The rows of a group lie close to one hidden flat surface of 5 dimensions, which may be shifted away from zero. Surfaces can cross.
In the rows, zero is written as 128.
Some rows, each with its group after it:
[ 84 102 126 128 104 101 127 172 138 102 102 114 118 129  91 136 186 135] | K
[ 39 118 104 102  92 124 139 162  95 138 151 183 141  98  89 164 148 165] | D
[115 132 159 149 120 162 131 115 114 117 102 128 129 164 134 145 156 147] | L
[136 110 123 146 137 122 115 125 138 137 162 133 131 105 136 115 122 112] | Q
[138 122 122 129 138 117 114 108 124 131 142 121 134 116 134 118 105 110] | D
[144 108  94 144 122  92 115 125 122 140 166 124 124  85 142 107 110  70] | Q
[ 98 106 149 125 135 136 139 154 181 102 111 127 117 129 119 110 141 173] | S
[112 125 140 121 172 156 126 133 157 126 163 163 138 115 128 113  87 202] | L
[ 30 100 148 147 104 154 132 163 116  98 111 157 134 141  93 159 189 186] | D
[121 170 126 115 100 146 137 106  71 146  94 121 137 164 128 167 147 105] | K
[132 104 180 189 151 131 105 119 170  89  94  43 129 169 147  92 183 105] | J
[139 119 112 149 103 105 123 115 108 127 126 105 127 121 134 132 145  62] | Q
[151 147 128 130 145 159 123 112 110 142 152 151 138 131 142 135  94 151] | S
[151 154 100  97 122 108 128 115  99 147 120 112 132 127 127 137 113  91] | Q
[ 81 109 152 134 132 130 131 163 159 129 159 132 150 118 102 125 163 169] | J
[121 147 131 129 150 149 121 109 132 128 100  94 128 155 164 107  98 127] | K
[ 60  98 155 138 116 129 131 183 168  90 107 127 124 130  94 125 193 183] | K
[130 138 105 110 118 111 124 112  97 138 121 129 123 120 128 130 104 100] | L
[124 111 124 137 157 118 109 122 142 117 123 111 124 120 140  99 107 123] | D
[126 129 118 114 163  81 107 170 173 154 185  77 164  94 112  88 126 135] | J
[ 69 107 137 155 137 136 108 142 128 128 150 120 150 122 117 124 152 152] | L
[120 118 127 143 114 119 126 137 124 130 146 131 133 122 124 133 146 109] | Q
[103 120 131 121 134 143 135 139 133 125 135 154 135 121 124 132 118 169] | L
[ 83 152 127  86  89  92 144 141 107 108  34  64 122 172  96 151 189 107] | Q
[113 119 128 119 173 129 120 154 173 113 133 134 126 114 128  93 101 189] | K
[123 115 144 171 165 166 105 124 142 123 160 138 130 130 159 106 116 160] | S
[ 56 104 159 106  55 156 200 161 154  89  56 198 100 146  92 177 194 188] | L
[ 94  99 129 132 101 160 145 109  99 115 131 209 119 117 132 154 113 151] | J
[147 125 127 170 158 142 100 108 130 120 131 104 123 134 168 100 111 109] | S
[ 31 111 120 108 106 124 145 184 143 124 131 159 134 103  99 140 158 182] | K
[131 144 134 121 105 139 133 106  82 147 131 143 149 141 118 167 136 114] | D
[151 150 154 133 129 153 129 112 114 137 117 117 137 157 127 150 147 139] | Q
[144 110 118 130 167 109 111 116 157 121 145 120 124 101 143  83  79 125] | J
[ 50  99 127 144  77 105 144 160 115 115 122 129 133 117  97 148 196 109] | D
[ 84 130 169 123 105 186 157 142 120 130 130 182 143 147 104 181 159 208] | L
[ 81 105  64 120 118  71 115 162 127 128 151 134 118  69 131  97 113  84] | S
[119 126 121 189 124 154 100 108  68 141 161 128 135 126 165 140 134  95] | S
[132 163 157 118 131 187 127  97  77 145 137 168 149 162 122 180 119 177] | D
[129 127 132 121 137 135 126 123 127 138 153 142 139 113 124 131 114 138] | J
[ 77 102 129 133  91 107 131 136 117 118 124 133 130 110 113 140 160 106] | J
[ 81 117  93 136  99 101 122 151 109 132 140 135 118 103 129 128 142  94] | S
[ 18 148 111 121  64 146 167 143  77 148 103 140 146 140 131 172 165 114] | K

New rows, each followed by its group:
[139 141 115 119 136 139 129 120 118 144 147 146 129 118 135 128  94 140] | S
[101 109 154 147 110 144 134 126 129 116 124 142 134 140 118 143 162 137] | J
[156 157 120  86 154 118 128 120 126 140 119 120 134 132 119 119  89 136] | Q
[120 114 127 139 185 127 107 125 188  93 105  84 113 129 169  57  92 142] | K
[157 119 127 130 147 147 121  83 117 123 133 155 114 128 154 121  75 126] | J
[131 106 184 127 145 169 156 122 206  74  70 160  98 160 139 105 121 203] | L
[137 143 138 103 108 128 136 141  90 141 128 140 135 142  77 184 166 158] | K
[121 132 155 140 171 161 117 123 167 117 113 116 129 157 148 100 108 184] | K
[117 117 135 138 130 111 118 139 142 104  93  92 115 143 120 113 157 122] | K
[144 150 114 101 139 141 135 128 113 152 153 160 133 114 128 140  84 154] | S
[ 92 129 109 126 155 135  93 120 101 102  91 119 112 146 135 113 103 145] | D
[134 139 123 117 132 128 133 126 122 137 125 135 126 128 133 129 110 135] | S
[221 180  91  92 128 130 117  39  30 185 133 142 134 137 154 159  51  53] | J
[149 163 155 126  90 161 148  88  59 163 141 156 167 155 106 201 161 121] | D
[142 143 137 120 148 156 124 100 102 145 141 144 146 136 130 145 104 144] | D
[149 142 155 138 135 159 131 114 126 136 132 128 140 150 128 140 137 146] | Q
[156 153 148 157 148 157  99  84  71 144 132  96 149 166 145 142 126 102] | L
[ 98 145 122  98  92 137 153 144  96 161 148 165 148 118  94 183 152 150] | Q
[ 78  79 113 125 115  81 138 163 165 126 177 136 140  69 108 105 138 109] | D
[131 142 140 121 119 148 140 125 116 130 120 143 129 146 121 150 136 145] | S
[151 103 135 162 154 117 109 124 165 116 144 104 119 123 148  90 126 104] | Q
[125 145 115 120 112 145 129 120  88 152 149 156 137 123 130 153 116 128] | S
[146 129  62 120  84  69 122 110  65 164 150 122 128  95 131 143 128  13] | Q
[140 116 206 176 154 202 127  91 154  96 109 136 134 176 149 131 146 186] | J
[120  94 121 170 115  88 107 130 147  89  92  64 108 135 143  89 172  53] | Q
[ 99  92 132 159 118 110 120 146 153 106 131 107 118 116 133 106 170 101] | Q
[ 78 130  70  71  85  87 151 163 102 150 145 167 130  77  92 149 116 120] | S
[112 117 166 137 175 162 123 141 190 100 125 126 126 140 133  98 122 210] | K
[122  96 107 134 152  81 115 143 181  93 110  93 103 107 145  65 113 107] | S
[ 79  85 108 128 100 131 139 118 110 105 129 214 106  94 136 135  99 130] | J
[131 123 117 133 135 124 122 128 120 124 132 126 129 127 139 120 114 124] | S
[143  81 198 207 145 127 109 104 192  72  89  54 124 168 149  84 191  90] | D
[156 125 139 171 151 144 103 102 125 109 106  91 110 158 162 105 131 103] | S
[122 133 146 126 159 149 125 129 160 113 122 127 131 141 138 108 108 179] | K
[120  97  96 125 123 117 126  99 117 109 128 172 107  95 148 113  76 105] | J
[107  79 126 168 114  80 105 118 159  88 103  66 115 122 138  86 171  48] | D
[141  93 119 125 131  81 135 133 172 153 190 131 151  66 117 101 108  90] | D
[165 160 116  95 138 146 134 117 101 174 181 164 147 110 114 155  84 154] | Q
[125 134 113 111 144 124 118 135 134 125 121 121 120 126 129 121 109 140] | K
[ 65 106 111 120 101 106 129 154 122 122 148 152 139  94 102 136 143 141] | D
[ 99 147 124 114 114 146 134 129  84 155 152 161 149 126 114 169 134 145] | L
[129 133 120 141 124 126 123 119 106 131 120 119 120 136 137 131 130 104] | S
[127 137 162 143 119 164 138 122 125 118 104 127 131 167 125 147 157 152] | S
[176 126 174 152 111 137 151  95 140 161 171 125 166 129 121 156 163 102] | D
[100 127 125 134 143 129 114 133 124 121 147 124 145 119 127 120 122 137] | L
[123 113 105 125 129 107 122 114 116 132 134 132 123 107 138 116  96  94] | J
[ 80 106 103 117 120 100 118 143 124 118 138 134 130 100 115 118 129 118] | D
[213 156 144 100 140 115 135  85 145 113  44  73 100 182 143 112 114  89] | S
[103 140 175 139  95 171 151 135 109 135 123 147 152 159 102 183 184 172] | Q
[120 142 120  82 112 122 158 143 134 133 113 153 124 127 102 149 123 157] | S
[ 92 171 112 106 124 161 141 104  98 151 121 136 143 141 162 143  87 130] | K
[152 159  79  72 120  72 126 115  90 140 102  90 124 122 123 127  95  69] | Q
[125 103 146 158 140 137 124 138 153 124 153 137 133 118 132 116 140 147] | Q
[132 155 161 123 139 156 136 138 120 167 172 128 172 141 101 160 152 170] | J
[118 142 148 126 167 161 129 127 155 120 122 128 130 142 145 109 100 181] | K
[105 112 157 138 178 136 116 157 196 121 171 119 152 111 118  94 124 191] | J
[ 68  64 141 171 120 114 125 137 164  74 101 138 100 120 140  92 154 128] | J
[128 140 117 132 122 111 122 123 115 114  85  87 119 152 131 129 147  93] | K
[116 127 111 118 121 117 131 135 117 136 139 141 126 111 131 133 117 118] | S
[ 87 141 114 118 116 135 133 131 112 134 106 119 126 134 142 132 118 125] | K
[135 160 173 115 123 161 144 116 123 122  80 108 146 185 109 159 163 167] | Q
[168 113 163 157 118 130 136 101 141 138 149 110 147 138 134 130 155  92] | D
